There are 3 ways to turn a row about zero (a turn may also mirror it). The second row of each pair is the first, turned, with some noise. The first 27 pairs use one turn. New pairs use 2 turns, one after the other, and a turn may come again.
(in the rows, 128 means zero)
Known pairs, each followed by its turns in order:
[ 79 209 163 107 133  98 132  53]
[ 87 180 190 222 132 134 129 134] -> U

[209 127 128 119 117 119 124 135]
[ 98  87 116 103 114  72 109 126] -> H

[178 129 148 138 139 138 138 138]
[102 123 123 115 139  86 119 106] -> H

[113  47 134 158 154 150 181 139]
[ 83 123 130 169 211 143 160 117] -> H

[127 133 140  71 169 110 158 151]
[122 125 100 111 111 128 195 102] -> H

[126 116 183 131  89 209 124  93]
[144 161  72 180 156 109  67 106] -> H

[145 136 122 134 180 146 154 166]
[186 153 123 131 121  90 120 141] -> E

[106 144 112 100  87 108 150 124]
[102  79 125 130 150 127 130 157] -> E

[115 143 127  74 100 179 131 109]
[143 141  55 136 110 147 104 122] -> H

[122  91 129 135  55 121 194  96]
[ 74 109 115 214 114 149 111 144] -> H

[100 126 130 145 143 146 130 146]
[162 134 123 132 106 133 128 143] -> U

[142 121 143 177 153 120 157 100]
[118 163  94 100  91 114 146 132] -> E

[151 185 121 149 128 130 202 193]
[106 165  92 105  41 161 153  89] -> U

[ 99 124 145 112 104 103 126 134]
[ 97 114 147 149 140 127 147 141] -> E

[ 92 128 105 153  47 119 108 125]
[ 96  93 149 112 144 199 147 162] -> E

[141 116 120 148  94 165  47  81]
[147 160 162  92 205  86 116 150] -> U

[108 127 138 133 129 138 121 107]
[116 136 110 143 129 143 140 119] -> E

[ 95 164 129 142 151 111 153 113]
[116 154 136 166  98 149 113 144] -> U

[179 139 115 124 165 135 135  75]
[ 90 160 106  95 128  84 130 165] -> H

[163 189 153 143 141 121 109 111]
[ 89 160 185 112 109 120 139 132] -> U

[131 143 150 112 156 147 124 122]
[140 156 108 115 131 107 139 112] -> H

[129 101 113 114 129  83  98 140]
[120 114 171 107 147 115 153 101] -> E

[129 113 163 100 138 159 136  79]
[105 125  90 168 101 127 117  91] -> E

[ 79  86 111 123 187 135 209 123]
[168  91 100 175  92 193  75 117] -> U

[140 126 134 203 104 132 127 161]
[135 160 101  84  90  84 110 138] -> U

[125 114 152 172 137  96 127 114]
[ 98 165 131 104 108 124 157 128] -> E

[114 125 102 113 127 127  94  87]
[125 133 142 141 181 140 119 153] -> U

New pairs. What belongs after each?
[124  47 142 124  95 129  97 158]
[168 154 136  99  74 115 167  83] -> H E

[111  89 118 158 131 143 148 130]
[111 124 129  84 162 126 135 143] -> U U

[ 74 131  47 133 104 178 172 118]
[220 178 140 108 145 161 160 137] -> H U

[ 82 127 133 150 125  90  47  55]
[149 218 193 130 153  91 154 155] -> U E

[154 161 154 132 166 134 135 134]
[131 144 125 136  74 123 150 151] -> H H

[117 127 101  88 150 143  77 124]
[116 101 120  88 139 167 158 104] -> H U

[128 101 123  63 103 120 119 117]
[109 135 120 128  93 140 183  97] -> E E

[166 133 131  81  47 133 132 144]
[ 84 180 120 136 108 147 182 178] -> U H

[161 150 102 160 103 105 136 119]
[139 101 128 140 151 142 179 127] -> E U

[108 110 121 124 175  78  56 124]
[ 87  90 110 116 118  79 167  71] -> H H

[109 144 131 145  81  99 158 191]
[135 148 109 196 165 107  90 146] -> H H

[169 115 209 113 110 140 124 131]
[181 133 168 175 113 132  77 132] -> E H

[121 150 133 136 113  83 119 134]
[126 128 135 124 151 130 159 166] -> U E

[114 129 151 150 155 128 127 119]
[119 156 141 121 109 111 138 113] -> H H

[138 123  76 102 116 119 129 208]
[145 121  70 126 149 199 127  92] -> U U

[130 149  71 123 159 117 144 149]
[108 101 116  88 124  94 169 135] -> E H

[150 134 163 117 115 122 142  99]
[ 87 150 112 134 124 133 150 120] -> U E

[129 134 154 130 130 127 195 121]
[110 131  65 121 127 118 142 152] -> E U

[ 94 135 149 209  68 131  53 111]
[108 162 184  86 197  57 107 159] -> U E

[128 115 145 126 149 138 161  59]
[172 156 142 137 159  86 102 145] -> U H

[124  72 127 130 139 128 131  47]
[179 164 153 105 151 105 150 182] -> H E

[114 209 200 127 120 164  98 131]
[129 135 132 111  55  73  75 177] -> H H

[ 91 165 130 209 188 158 127 135]
[112 168 130  81 127  79 211 103] -> U U

[138  81  63 144 138 179 138 126]
[176 112 129 134 141 130  81  61] -> U E

[154 127 152 128 143 114 112 100]
[139 108 140 157 121  97 133 139] -> U U

[ 71 131 104 129 150  77 108 139]
[147 121 137 110  93 119 142  56] -> H U

[135 124 112 123  72 139 206 139]
[134  41 128 141 163 156 125 114] -> E H

[122 162 110 135 140 120 107 160]
[136 142  99 131 108 143 157 103] -> U U

[129 128  85  96 122  99 127  79]
[126 134 102 132 149 146 174 179] -> E H

[147 102 207 157 117 125 143 130]
[ 82 176 112  82 122 116 166 125] -> H E

[123 112 148 125 123  85  78  93]
[148 147 152 196 133 140 109 126] -> E U

[117 134 113 116  99 108 119 151]
[146 118 121 110 150 106 124 103] -> H U

[130 140 128 123 127 131 110 115]
[138 147 124 121 135 132 126 138] -> E H

[181  86 128 139 142 144 107 131]
[116 101 151 155 130 100 130  75] -> U E

[100 122 122 127 136 141 110 170]
[138 161 125 126  94 111 107 141] -> E E

